The rows come from 4 hidden closed curves, with some noise, and rows from the same curve form a group. Each curve winds through 8 dimensions. The rows are also pushed far along 5 directions, which tell nothing about the answers.
In the rows, zero is written as 128.
Some rows, each with its group after it:
[155 115 125 132 130 129 135 130 134 170 130 118 128 129 127 131 155 148
 126 138] | Q301
[ 85 190  90 129  69 141 108 100 114 138 138 190 157  94 157 113 143 130
 142  84] | Q178
[123  98 122 143 160 105 130 137 141 160 138 133 143 143 138 142 126 160
 120  91] | Q301
[ 86 101 150 131 179  65  87 129 164  72 146 125 166  66 108 134 115 179
  84 116] | Q178
[156 149  89 109 113 125 150 107 188 107  86 118 147 136 157  90 101  60
 106 156] | Q623
[156 111 167  84 117 155 115 127 142  96  93  96  82 107 117 121 127 147
 123 220] | Q922
[134 155 110 130 143 132 150 134 124 132 102 136 138 180 121 121 109  81
 140 135] | Q922
[137 123 129 108 123 138 121 109 160  77  96 103 125 134 120 114 141 110
 117 150] | Q178
[147 123 109 125 140 108 107 135 131 146 109 140 152 112 121 100 112  91
  74 152] | Q623
[167 198  97 122  75 157 125 129 130 152  91 154 114 143 164 116 134 101
 162 142] | Q922
[110 146 112 147 163 110 137 124 133 140 154 133 157 133 128 119 127 106
 101  99] | Q301
[118 127 119 159 149 111 151 140 115 137 159 128 148 139 114 133 126 128
 144  86] | Q922
[162  96 150 141 165  69 108 169 130 144 142 107 131  84 101 143 107 152
  95 166] | Q301
[124 110 132 132 185 132 137 130 141  99 125 101 130 184  97 103 109 123
 134 108] | Q623
[100 170 140 138 113 154 120 124 128  69 127 131  97 157 143 151 140 167
 206  73] | Q623
[120 106 157 126 169  95 119 148 145 104 118 118 140 106 117 151 123 160
 110 145] | Q623
[168  90 124 113  92 134 130 133 135 138  97 115 101 104 134 136 137 120
 106 192] | Q301
[125 107 120 126 190 132 173 125 166  93  94  97 126 199 130 121  97 103
 136 120] | Q623
[115 124 146 142 170  61 118 153 130 123 171 123 170  80 118 133  90 115
  87 111] | Q178
[114 151  80 153 113 127 125 124 112 183 140 175 155 121 155 127 149 108
 103  88] | Q301
[151 110 140 121 146 116 135 132 152 109 111  95 104 144 108 142 122 125
 123 182] | Q178
[157 140 117 119 120  97 133 129 154 157 123 126 150 109 133 129 116  86
  88 177] | Q178
[136 151 145 114  88 148 106 119 136  96 141 122 117  98 131 109 139 153
 153 121] | Q623
[120 155 131 138 152 127 123 141 121 119 128 132 132 137 140 137 124 100
 117 110] | Q922
[116 124 120 124 127 102  98 121 137 139 136 144 142  74 126 121 130 148
  81 151] | Q301
[112 131 150 139 154 115 103 137 101 187 165 150 142 146 109 151 145 168
 123 105] | Q178
[120 120 124 128 171 109 112 138 117 164 134 142 140 131 122 121 109 126
  89 135] | Q922
[112 137 132 123 120 139 111 128 133  92 122 134 114  91 137 123 135 149
 121 141] | Q922
[117 153 115 148 120 124 114 139 112 128 131 151 131 105 143 140 142 125
 117 110] | Q922
[133 125 142 144 129 124  96 145  92 129 135 130 108 132  91 138 136 159
 148 132] | Q922
[132 118 121 103  92 140 152 105 135 130 113 127 126 118 133 114 117 110
 134 168] | Q178
[170 118 123 127 145 117 122 151  97 202 129 130 126 129 118 109 105 107
  99 168] | Q623
[127 121 124 113 143 107 151 133 170  62  94 108 145 113 123 121 101  86
 100 174] | Q178
[105 111 121 127 157 113 133 120 130 150 126 141 146 153 140 129 101 125
 121  99] | Q623
[ 95 143 124 127  96 184 157  98  97 145 135 149 128 179 135 132 161 137
 189  69] | Q178
[147 121  86 139 143 115 130 125 120 198 121 141 146 152 132 114 123  76
  80 138] | Q178
[ 68 157 144 147 158  82  91 126 157 102 180 152 165 106 146 145 115 190
 137  33] | Q623
[121 107 146 122 189  74 122 146 168 111 119 120 163 103 128 138 100 137
  84 141] | Q623
[ 96 167 145 114 166 106 125 133 175  17 100 114 135 125 137 138  87  89
 114 143] | Q922
[203  98 105 108  81 182 138 122 125 140  62  94  49 159 119 101 134 118
 155 226] | Q922
[142 160 136 145 153 115 123 149 137 127 124 124 133 158 132 149 134 131
 146 102] | Q922
[153 113 120 116 136 134 154 131 140  90  91  96 122 137 134 107  96  56
 109 159] | Q178
[148  98 127 148 165  98 110 149 112 175 152 118 125 137 117 127 111 129
 101 115] | Q301
[175  82 126 111 116 135 142 137 127 135  86 101  92 122 102 124 125 121
 116 228] | Q178
[151 115 165 121 157  71 103 146 178  97 144  92 141  75 116 133 111 164
 105 152] | Q922
[151 160 104 127 110 123 112 127 131 153 131 135 129 107 148 103 116  97
 106 140] | Q301
[122 141 110 144 147 123 153 119 157 130 134 127 151 169 139 127 131 126
 148  76] | Q623
[156 117 141 121 128 121 106 138 134 159 138 122 120 115 128 116 122 166
 129 133] | Q301
[112 139 134 107 104 124  89 109 155  78 126 129 115  97 124 109 112 158
 131 145] | Q623
[157  71 102 138 174  84 161 138 141 158 108 102 148 134 118 125 100  69
  66 169] | Q301
[106 127 185 120 151  84  94 141 173  61 166 113 164  55 117 138 133 187
 103 110] | Q301
[126 163 128 117 106 127 141 119 167 101 130 131 154  93 160 120 133 121
 132 116] | Q301
[ 78 123 111 134 177 125 158 110 156  58 117 115 146 157 121 120 114  97
 111 102] | Q301
[133 162  78 108  96 138 148  98 173 113  81 147 160 145 165  92 106  60
 120 127] | Q623
[142 117 113 112 144 111 133 123 164 127 113 120 144 127 147  98  88 102
 101 131] | Q301
[123 129  93 131 116 103 149 116 142 148 124 140 166 104 148 123 119  84
  95 132] | Q178
[125 125 125 136 135 150 137 127 120 100 127 111  97 161 115 108 113 143
 170 113] | Q922
[139  92 149 111 151 135 115 128 108 160 137 112 106 149 102 113 105 150
 125 149] | Q178
[136 132 136 141 162  91 117 146 126 150 163 122 143 122 110 117  98 140
 123 114] | Q922
[137 130 115 112  64 171 140 113  92 157 118 140  91 117 158 121 128 107
 146 148] | Q623

New rows, each followed by its group:
[134 145 128 128 140 107 116 135 146  90 115 117 121 133 131 120  90 107
 133 133] | Q922
[126 123  76 171 181  86 149 141 125 185 132 148 173 178 140 130 104  74
  97  65] | Q922
[124 109 172 121 193  56  95 149 154 102 167 100 169  86 104 122  79 121
  66 132] | Q178
[112 143 149 119 120 146 136 115 169  18 103 101 114 138 134 140 141 140
 173 108] | Q623
[134  72 146 132 182  83 101 155 133 114 122 107 128  94  89 135 112 147
  71 176] | Q178
[143 170 141 116 125 136 117 141 122 136 127 131 114 124 141 127 115 112
 128 155] | Q922
[160 132 111 109  74 126  97 113 125 181 131 139 109  99 145 109 117 126
 116 164] | Q623
[117 143 136 126 134 140 136 125 142  69 137 104 112 133 129 113 110 119
 148 118] | Q623
[119 172 107 123 107 109 108 112 165  92 119 145 152  92 136 113 127 122
 116 136] | Q178
[139 164 115 111  59 191 133 105 104 137 118 138  84 128 146 111 151 123
 167 156] | Q301
[ 89 120 139 118 135 140 123 106 120 102 134 132 137 142 119 124 129 131
 131 102] | Q178
[152 144 110 134 105 140 121 128 100 192 143 138 110 131 143 117 128 121
 132 127] | Q301
[120  95 106 156 186 116 154 137 126 125 107 114 138 163 106 131 130 117
 116 120] | Q301
[140 154 100  93  85 129 109 100 177  83  96 126 122 100 162  89  90  76
 106 165] | Q623
[145 137 115 137  95 175 144 130  87 156 129 134  96 165 142 121 132 113
 170 103] | Q301
[125 136 121 136 143 111 144 122 168 101 131 116 156 141 133 130 130 112
 130  95] | Q623
[169 155  72 123 121 121 142 124 142 165 108 128 144 130 157  82  94  20
  72 158] | Q301
[148  93 150 140 152 125 134 142 103 164 166 101 122 144  96 125 136 139
 130 117] | Q623
[132 151 111 142  83 146 119 127 115 139 119 153 102 135 148 145 148 165
 185  99] | Q922
[123 142 113 151 104 167 121 124  97 141 136 145 105 159 131 134 170 149
 166  80] | Q623
[133 115 134 132 142 112 131 143 128 140 114 131 140 118 122 148 136 139
 117 147] | Q623
[113 107 160 146 167  92  92 150 115 171 164 144 141 112  95 160 150 218
 119 119] | Q178
[ 79 132 154 150 105 147 110 130  90 120 171 151  99 121 134 172 157 205
 181  63] | Q301
[139 162  85 139 109 137 122 127 120 174 110 166 140 152 165 118 126  99
 135  88] | Q922
[167  86 108 130 122 144 133 134 100 170  89 120  95 136 107 121 143 133
 122 189] | Q301
[154 132 121 160 189  60 141 163 147 176 157 122 183 118 124 144 122  90
  69 118] | Q922
[116 125 115 150 162 112 143 125 130 130 142 123 136 166 104 132 127 121
 133 112] | Q178
[100 156 126 132 144 132 142 117 172  78 124 129 138 159 148 131 129 157
 170  70] | Q623
[ 99 115 124 124 140 156 159 103 112 123 129 127 136 187 118 123 131 101
 143  93] | Q178
[125 148 128 138 179 104 151 143 135 124 120 129 162 179 114 137 103  81
 124 118] | Q922
[152 159 113 118  93 128  88 130 136 139 103 152 126 105 156 115 127 128
 124 134] | Q922
[170  95 117 139 110 129 124 138  82 191 132 121 108 131 109 122 131 108
 117 156] | Q922
[107  83 156 121 183 110 127 126 140  93 137  98 120 142  90 124  98 167
 127 140] | Q178
[108 146 107 117 111 102  97 108 144 105 130 148 157  78 128 103 112 101
  83 147] | Q178
[163 180  97 134 125  83 119 145 158 170 119 154 184 100 167 120 116  65
  79 125] | Q922
[132 106  90 135 122 125 150 124 114 167 124 137 131 139 141 124 110  57
  83 140] | Q301
[152 127 146 159 182 117 129 160 109 170 143 114 110 195 102 157 135 157
 159 107] | Q922
[116 100 130 146 163  93 103 141 132 130 146 134 155 110 124 130 121 145
  92  90] | Q301
[115 105 133 128 142 133 131 133 129  80 108 118 120 118 104 127 130 134
 117 156] | Q301
[155 163 130 115  69 139 100 127 149  93 107 128 105  76 137 129 154 148
 140 172] | Q623
[111 141 122 126 114  99 127 138 138  94 123 148 150  71 145 127  97 117
 113 135] | Q301
[121 126 111 149 170 107 116 133 134 169 158 139 152 143 141 115 119 132
  99  70] | Q623
[157 135 117 124  86 156 140 130  93 178 131 139 123 116 145 113 134 100
 135 132] | Q623
[106 121 179 131 171 104 109 144 146  40 163  91 138 104 101 134 119 146
 121  99] | Q301
[ 95 111 177 132 164 135 124 145 100 106 148 123 114 134 108 148 128 198
 167 101] | Q623
[130 147 134 125 103 152 119 134 117 100 131 125 105 125 139 122 124 128
 156 108] | Q301
[118 114 117 149 184 114 181 136 134 105 124 104 158 157 109 125 120  82
 117 113] | Q301
[162 119 131 114 132 116 141 128 152 130 112 101 121 139 115 128 116  87
 105 193] | Q178
[137 103 178 114 109 131 111 144  91 147 144 124  95 103 100 162 142 173
 138 179] | Q178
[126 126 113 131  95 124 123 120 111 155 144 145 145  88 141 126 142  98
  91 125] | Q301
[ 99 104 136 115 148 148 175 108 121 105 124 113 126 179 124 130 106  95
 148 116] | Q178
[133 113 131 108 100 153 139 103 113 152 124 127 129 145 121 121 142 113
 133 142] | Q178
[121 110 131 150 153 130 118 141 109 124 136 122 120 145 112 142 149 138
 123 104] | Q623
[131 102 164 126 128  92  85 146 158  90 134 117 127  59 118 163 151 199
 106 146] | Q301
[143 141 106 108  83 178 117 107 139  74  73 118  82 128 138 105 142 100
 126 180] | Q301
[131  80 148 137 120 152 160 135 102 143 133 111  83 162 123 169 143 166
 177 123] | Q301
[134  98 103 153 193  59 135 133 145 178 168 118 171 153 113 116  85  75
  61 104] | Q623
[124 107 116 132 149 133 144 127 143 110 114 114 130 136 142 126 130 100
 101 118] | Q623
[153 129 134 104 110 143 131 128 155 102 112 109 122 114 137 106 119 113
 121 158] | Q301
[ 92 184 107 136 101 112 130 114 129 125 148 167 171 102 163 137 128  91
 121  80] | Q178
[128  86 144 144 152 104 130 153 101 142 142 122 119 117 106 147 111 155
 128 140] | Q301
[ 75 139 174 119 161  95 113 137 152  39 140 129 156  93 126 158 111 133
 109 112] | Q178
[129 140 102 153 132 144 150 136 100 162 143 139 127 171 146 123 118  96
 148  70] | Q301
[119 150 113 142 121 182 187 120 114  98 118 116 106 197 129 119 131 113
 208  88] | Q922
[121 129 100 135 134 130 153 112 138 157 121 142 153 178 141 121 125 112
 143  84] | Q623
[147 126  92 116  88 191 136 103 127 138  88 130  86 172 140  99 146 122
 152 145] | Q623
[132 142 108 138 137 136 156 126 152 115 118 120 126 154 148 128 127 105
 136 112] | Q623
[132  96 115 115 173 103 152 136 168  16  73  76 123 120 111  99  62  38
  76 194] | Q178
